Each cloud of rows lies close to a flat space through zero, with a little noise off it, and is much wider in some directions of that space than in others. After each cloud: how many dimensions does that space have?

[[ -25   29   -5  -10   30   11   26  -68   99   48  -15  -37  -30   37
    41  -13  -28   35]
 [ -53   21  -23  -17   -5   -1    9   29    3  -19   31   10  -55  -26
     5  -23  -37  -47]
 [ -26   53   25   44   14    0   26  -17    6   54  -39    0  -18  -35
    48   10  -11  -24]
 [  10  -40  -17  -59    1  -38  -21   45   16   15   48    2  -95    2
    -5   26   51  -34]
 [ -36   24   34   51   -6   27   -7  -31   58   26  -31    5  -52   45
    -5  -55   14   10]
 [   5   18  -19   12  -58  -89  -23   50  -96  -29   38  -88   19    8
    29   47  -42  -39]
 [   2   16   -4   16  -12   67  -16  -21   38   62  -11   23  -16   43
    23  -12  -31  -35]
 [  12   -3    5  -37   14  -19  -14    9   -2  -15   58   17 -107    8
   -49   19   68  -18]
 [ -11  -16   32  -95   35  -56   33   36  -46  -68   41   -3   65  -31
   -11    9   25    4]
 [   3  -12  -60  -24    9   74  -29  -19   38  -85  -12  -45  -20    5
    -6  -23   70   69]
 [ -26    6  -16   36  -36  -13   18   15  -35   15  -36  -44  -40  -83
     0  -27  -46   -1]
 [ -14  -43  -23   26   11   50   -8   27   23  -42   -1   29   18  -32
   -17    4   70    9]
 [  67   13   -5    8    7   46   28 -111   -8    4   35  -42   11   63
     6   55  -25   95]
 [ -17   10   21  -12   16   41   39  -42   -7  -42   13  -55    8  -21
     9   -5   28   57]
 [ -45   -4   15  -21  -32  -10   14   38  -44  -67   74   -9 -100   -8
     2  -38   -5  -10]
 [ -39   -6  -39  115  -34   37  -26   35   40   60   -6   -1  -50  -32
    -3   32   15  -80]
 [  18   -5    4  -12  -11  -18  -39   30  -35  -47  -48    8   40   12
     1  -40   20   15]
 [  38  -16   -6  -21  -16   24  -35  -13   19   42  -20  -13  -17   41
    -5  -13   12    4]
 [  21   -3  -28   13   33   36  -37  -14   67    1  -70   56  -14   26
    27  -27   55   41]
 [ -25   11  -18   30   13   11   15  -38   50  -28    3  -33  -23    3
    -8   -6    6   48]
 [  25   20   24    3  -13  -35   -1    0  -62   -4   30  -10  -53   24
    39   29   10    1]
 [  39   20  -36  -70    8  -42  -30  -15  -21  -31  -11  -40    4    1
   -47    3  -11   11]]
 -> 13

[[-14 -11   5  -6  14  42   1 -11  -1  14   7  24 -27   0 -14  16 -25 -25]
 [ -4  -2  -6 -22 -13 -11  -7  -6 -20 -33  13   0  12  12 -22   7  33   6]
 [ 21   0  15  42  10  22 -28 -47   8  10  24   5  20 -37 -34   1   3   9]
 [ 38  23 -21  16   2  22 -14  56 -35 -17 -22  -9  -5  12 -22 -16  36  24]
 [ -5   5   5 -20  31   6  15  35  -5 -20  -9   7 -58 -12 -10  22   1 -26]
 [ -7 -46  18 -49 -32 -71  50   1  45  22 -15 -11  34  42   9 -24 -13 -14]
 [-27   2  17 -21 -12 -19   3 -30 -18 -10  43  36 -14 -22   6  37 -56 -17]
 [  0  -6   1 -20  -5 -35   1   6  23   9 -15  21  26  -7  40   6   4 -15]
 [ -9  -8   2   9   4  18 -15 -35  -1 -11  18  -1  -8  -6  -7   9  11   4]
 [ 19   1 -21  19  -6 -11 -12  22  47   6 -10  25  42 -19   7 -19 -26  15]
 [  2   7   9 -21 -16  19 -10  16 -24   6   2   4  11   0 -15  20  12 -12]
 [-27 -10   3   5  10 -16 -29 -10 -20 -41  19  -1 -29   1  43  15  11  22]
 [ 13  -4  -3 -27  -7 -52  25 -15  26  -9  39  19  -8  12  17  20 -50  -8]
 [  3 -33  22  -5 -16 -60 -12 -18   4 -15  17  10   4  31  24 -19  19   2]
 [ 11  -2   4   5  -9  10  24  12  -1  25 -15 -13  21  -7   1   2 -27 -27]
 [  0  -7 -19   0 -19   8  -1   5  -2 -16  11  47 -17 -11   3   9 -59  21]
 [ -5   1  10   0   4 -42   2   6   0 -20  17 -16 -15  26   1 -17  13  -7]
 [ 21  29 -18  26  -8  21 -25  20 -20  -2   8   3   7  14   2 -10   8  -3]
 [-34   3 -11  -8 -13 -12 -15  -5  -2  -3   1  12  12  10  39  -3  -6  14]
 [ -2 -10 -20   4   7  -3   8  13 -45 -26 -18 -33   5  38   8 -19  34  21]
 [ 53   5 -11  43 -22 -24   7   5  29  -6 -13 -12   5  -2 -21 -48  13  24]
 [-20 -19   9 -41  -6 -45  25  12   5  -1  -6   9  -6  12  23   8 -23   1]]
 -> 15

[[  -5   -2  -28   -5    6   -5    5   24   -9    2    3    0   -6   25
   -23   -7  -24  -47]
 [  12    2   10   -4    3   10    7    1   -3    3    8   -5   -2  -16
    11    1    1   10]
 [  18    8   21    7  -10   14    8  -22   18   13    5   -5    2    2
   -16    3  -18   11]
 [ -59   -7  -37    2   51  -37  -25   72   26  -41   16  -28   -8   -3
    55   13   44  -18]
 [  20   19   37   11  -16   20    6  -47   -6    4  -11   16    2  -18
   -15   14  -17   42]
 [ -56   19    4   -7   67  -30  -22   31   31  -47   12    2  -10  -60
    61   40   85   67]
 [  74   35   59   -9  -55   52   25  -83   -2   48   -9   32   25  -20
   -43   15  -41   63]
 [ -16    1   17   12   19   -3  -10   -4   17  -11    4   -4   19  -37
    21   20   40   41]
 [ -11  -32  -49   -5  -12  -10   -7   27  -38   18   13   -7   -8   67
   -36  -43  -53 -102]
 [ -26   -5    3  -11   29   -8  -16   30   16  -25   10  -11    6  -20
    38   29   34   25]
 [  52   10    4    5  -34   12   18  -40  -23   36  -12   17   13   19
   -33  -20  -39   -8]
 [   0   -1  -20    6  -11    4   -8  -15  -10    7  -15    3   -6   36
   -34  -30  -26  -43]
 [ -99  -10  -32    4   71  -53  -26   92   24  -71   30  -43  -33  -21
    85   44  103    5]
 [  53   10   15   -5  -51   24   18  -50  -10   33  -17   31   14    4
   -30  -10  -38   20]
 [ -13   -9  -41   10   -7    2    3   12  -24   20   11   -3   -3   48
   -16  -34  -31  -58]
 [  32    3    6    3  -42   23   19  -32  -21   33  -12   14    9    8
   -42  -21  -42  -16]
 [  46   21   50   10  -32   33   15  -61    0   25    0   36    3  -15
   -15   10  -26   46]
 [  56   11   28   -9  -34   31   17  -51  -19   51  -21   25   13   -3
   -39   -3  -35   31]
 [  34   -8  -14   -3  -55   20    9  -24  -36   53  -17    5   -1   49
   -61  -38  -74  -49]
 [ -50   -5  -17   -2   44  -27  -14   37    9  -32   10  -14  -13  -18
    38   26   31    1]
 [ -31  -15  -26   -5   15  -15  -24   31   -5  -26    6   -8   -9   31
    16  -15   13  -45]
 [ -98  -42  -64   -5   67  -66  -29  108    3  -58   35  -24  -11   -1
    80   -5   74  -49]]
 -> 2

[[ 52   5 -14 -29 -18  40   6 -46 -17  -3   7 -19  38 -31  16  20 -15  40]
 [-12   4   5  12  -8  -4  10  11   2  -4  -3   9  -7   9   7   0   6  -5]
 [-23  -4  39  27   8 -34   0  36  -4  -9   4   5 -30  11 -30 -34  12   8]
 [ 14  19 -11 -22 -12 -63  -2  36 -39   3 -43 -36 -29  19 -18 -13   9  55]
 [ -2  25  -3  -3 -20 -61  10  41 -36  -3 -38 -21 -33  22  -9 -12  15  45]
 [-13  -6   7  12   7   6   0   2  12  -2   8  12  -1   2   0   0   1 -20]
 [  4 -10   9  -4  14  -6 -13   1   0   2   8  -7  -3  -5 -19 -14  -4   1]
 [  3  13  -5   0 -16 -15  10   9 -15  -2 -15  -3  -8   6   6   1   8  19]
 [ -9  18 -17   3 -18 -18  14  17  -9   0 -25   4 -11  18  20  14  10   2]
 [ 17 -13   8 -12  13  26 -10 -23   6   0  21  -6  19 -22 -11  -4 -11   3]
 [  9  -9  11  -4   8   7  -6  -6   1  -1  13  -6   5 -12 -14  -8  -7   5]
 [ 20 -20 -18 -21  19  56 -14 -48  25   7  28   1  37 -27  10  18 -19 -28]
 [ 24  14  -7 -22 -11 -27   1   9 -32   0 -19 -28  -7  -2  -9  -6   1  49]
 [ 16  -5 -36 -25   1  41  -5 -40  16  11   4  -1  32 -13  27  34 -12 -23]
 [ 14 -21  11 -12  23  19 -18 -19   8   3  25  -8  14 -21 -21 -11 -14  -5]
 [-11 -34  27  11  37  28 -22 -14  29  -1  41   9  10 -17 -26 -21 -11 -36]
 [-15   8   0  12  -7 -13   7  16   3  -1  -8   9 -11  14   9   3   9  -8]
 [ 19  -7   9  -5   2  23   1 -22   0  -3  18  -5  16 -18  -1   0  -8  11]
 [ -5 -27 -17 -12  32  41 -25 -33  39  11  25   9  28 -16   4  17 -14 -59]
 [  1  12   5   1 -10 -28   4  20 -20  -3 -16 -10 -16  10  -6 -10   8  27]
 [-76  14  68  82 -13 -85  27 100 -11 -24 -15  34 -81  53 -27 -52  39   5]
 [-15  -2  13   9   8 -27  -4  25  -2  -1  -6  -1 -21  11 -15 -15   7   1]]
 -> 4

[[ -6   8  24  -1  19  14  14  -4  46  -2 -15  33 -23  30   8  20   8 -14]
 [-26   6  21   2  28  34  -5  10  22   4 -44   9  -7  33  15  29  10 -57]
 [  6   8  13 -10  16  13  10   1  46  -6  -1  40 -23  22   1   5   6   2]
 [ 14 -15 -23   9 -38 -22  -7   1 -50   7  25 -35  22 -37  -8 -19 -15  29]
 [ -1 -15 -17   7 -21  -6 -13   4 -50   3   2 -38  24 -24  -5 -10 -13   7]
 [-10  12  17  -4  23  14  -2  -3  36   1 -14  24 -15  23  15  14   8 -14]
 [ -3  -9 -13  15 -18 -11 -11   3 -41   0   4 -38  12 -22  -1  -6 -15  -2]
 [ -6 -13   1   6  12   8  -5  -1 -14   3 -10  -9   6  -1   3   0  -2 -11]
 [  8  -5 -13  -2 -16 -13  -4  -3 -17  -1  23 -11   6 -22  -7 -14  -1  28]
 [-15  -2  12  -5  17  17   1   4  13  -3 -13   6  -8  19   8  15   7 -20]
 [-11   0  12   3  10   7   5   4  11  -3 -10  10  -1  10   8  14  -1 -15]
 [ -9 -16 -17  25 -22 -12 -20  11 -85   8   3 -73  27 -36  -2  -7 -13 -16]
 [ -1   5  -1  -1  -2  -4   0  -2  13  -2   6  -2   0   4   2   0   1   3]
 [  0  -2 -14   9 -19  -8  -7   7 -43   5  -1 -33  15 -20  -7  -4  -6  -4]
 [-33  -5   5  13  18  22  -8   6 -13   2 -32 -18   0  12  13  15   1 -49]
 [ 21  12   9 -14   7 -10  17 -11  47 -11  24  44 -16   6 -10  -6   3  30]
 [ -4   1   6  -1  -6   2   2   1  -6   5  -3   3  -5   9   4   1   4  -1]
 [ 16  -8 -32  15 -38 -34 -12   1 -59   6  37 -45  22 -47 -16 -24 -12  34]
 [-18   6  27  -6  28  21   3  -2  32   0 -33  16 -16  35  13  25   4 -43]
 [-12  -1   3  14  12  12  -2   7  -6   5 -24 -10  -4  10  10   8  -2 -26]
 [  9   3 -11   1 -15  -5  -4  -3  -8  -5  16   1  -4 -14  -4 -12  -6  14]
 [-12   0   7   7   9  12  -2   6   2   2 -13   8  -3   1   5  17   2 -18]]
 -> 2

[[-10 -14 -28  21 -17 -25 -11   4   5  10 -28  13  20   4 -23  10  28  -8]
 [ 13 -10 -30 -25 -34  13   0 -13  15  -2   4  -1 -16 -12  14  -7  -6  23]
 [-10  58  30  -3   3   6  15  -2 -25   6  31 -19   6 -25  19  21  -1 -25]
 [  7   5 -36 -16 -28   8  -2  -3  16  17   0   3  -7   0  18 -32  -2  31]
 [-15 -20   6  -8  15  20  -2  13   8  13 -27  -2 -34  18 -11 -18   1 -17]
 [-10 -13  19  27  14  -4  -2   6 -21 -22 -12  19  -9   9 -37 -11  -4 -14]
 [ -4  15  31 -30  25  28  37   9  11  18   3 -35 -30   6  20  24   0 -19]
 [ -3  -6  10  29   2 -12 -18  -6 -19  -9  18  -2  24  -1  -4  21  -1 -17]
 [  8  23   9  -1  11 -12  38  13   0  -5   9  -7  21  -1   1  38  10   8]
 [ -6 -26  40  15  13  23  31 -21  -2  -4  21 -25 -28   8  -2  17 -15 -33]
 [-13  18  16 -15  10  21  -6  21 -19  12  18 -18  -3  -6  14  10 -12 -18]
 [-11  -3  30  22  21  -1 -37 -12 -13  -2   5  -6  -5   9   2   1  -1 -37]
 [ 12 -13  33  -4  26  19  54   4  11  -6  20 -22 -15  21   5  27 -13   4]
 [  5   0 -49 -67  -6 -19 -26  26  32  13 -47  11  24 -37  15 -16  11  28]
 [-19  37  34   2  24  -1   6  19 -27  11  14 -14  20 -19   3  10  -2 -33]
 [-12  25  19  16  16   4  51  40 -25   1   9  -4  10  14 -26  48  12 -10]
 [-24  72   0  26 -21 -11 -22   6 -47  11  24  19  26 -29  -3 -42  -1  -9]
 [ 13 -36   8  -9  13  19 -13  -6  11  -9   4 -11 -23  25  10  18 -10   2]
 [ -3  21  69  40  28  17   7 -30 -29   0  71 -39   3   9  31  12 -28 -37]
 [-25  54 -39 -16 -15  -4  -7  47  -6  48 -31  12   9   3  -3 -25  31   7]
 [-15  87  15 -44  26   5  53  61 -18  10 -21   4  -1 -24  -8  17  15   3]
 [  8 -47 -48  -8 -10 -14 -44  12  20  -5 -43  28   5  17 -16 -13  10  28]]
 -> 10

[[  6   7  -7  -3 -19 -11 -23 -16 -15 -36 -11  17   0 -27   8 -15  14 -13]
 [ 11  12   5   0  -3  -5   1  -1   3   4  -5  -2   0  -4  -6  -1  12  -4]
 [ -4  -3  -2   1  -1   2  -3  -5  -5  -5   1   1  -4  -5   5  -2  -2   0]
 [  1   2   4  -8 -10  10   9  -7  -5 -17   6 -21  -8  11   8  -7  17  -1]
 [ 24  19  12   5  -3 -11   1  -2   3   6 -10  -8   4  -1  -7  -3  23  -8]
 [-10  -9   0   1   2   4   3   4   1   5   7  -6  -2   7   0   3 -11   6]
 [  0   0  -2  11  17 -19 -22   7  16  33 -16  39  16 -21 -17  17 -28   0]
 [ 21  19   4 -14 -28   9  18 -13 -16 -40   2 -41 -14  10  11 -18  46 -11]
 [  1  -1  -4   0  -4  -6 -19 -11  -6 -17  -7  18   1 -20   3 -11  -3  -9]
 [  0  -1  -5  -5 -20   3 -10 -16 -22 -48  -1   2 -10 -15  14 -18  18  -6]
 [-11  -8  -5   0  -3   1 -11  -5  -5 -16   0  10  -2  -5   5  -6  -8   3]
 [ -1   1  -7 -19 -36  18   6 -22 -39 -77  11 -26 -20   7  33 -26  36  -5]
 [-11  -9  -6   4  11  -4 -13   3   9  15  -6  27   9  -9  -7   7 -26   4]
 [  1   5   6  -3  -2   5   8  -2  -3  -3   4 -11  -5   6   4  -3  12   3]
 [  6   1  -4   6   1  -6 -13  -2   3   7  -7   9   7 -12  -8  -1  -1  -3]
 [  7   5   1  -3 -11  -1  -4  -4  -7 -21  -4  -3  -3  -8   4  -9  19  -7]
 [ 18  11   1  -1 -15  -9  -6  -9  -8 -21 -11   0   2 -13  -1 -11  23 -10]
 [-10  -7   0   8  24 -10  -6  11  15  39  -6  23  11  -4 -14  16 -30   9]
 [  9   8   2 -11 -23   6   5 -14 -23 -50   4 -26 -11   2  16 -17  39 -11]
 [-13 -11  -4   3   7  -5 -12   0   7  11  -1  24   5  -9  -4   6 -24   6]
 [ 12   0  -6   3 -13 -16 -30 -13  -7 -26 -20  28  10 -33   1 -13  11 -10]
 [-14 -16 -11   3   5  -9 -25  -3  -1  -4  -9  33   7 -19   2  -1 -27   3]]
 -> 3
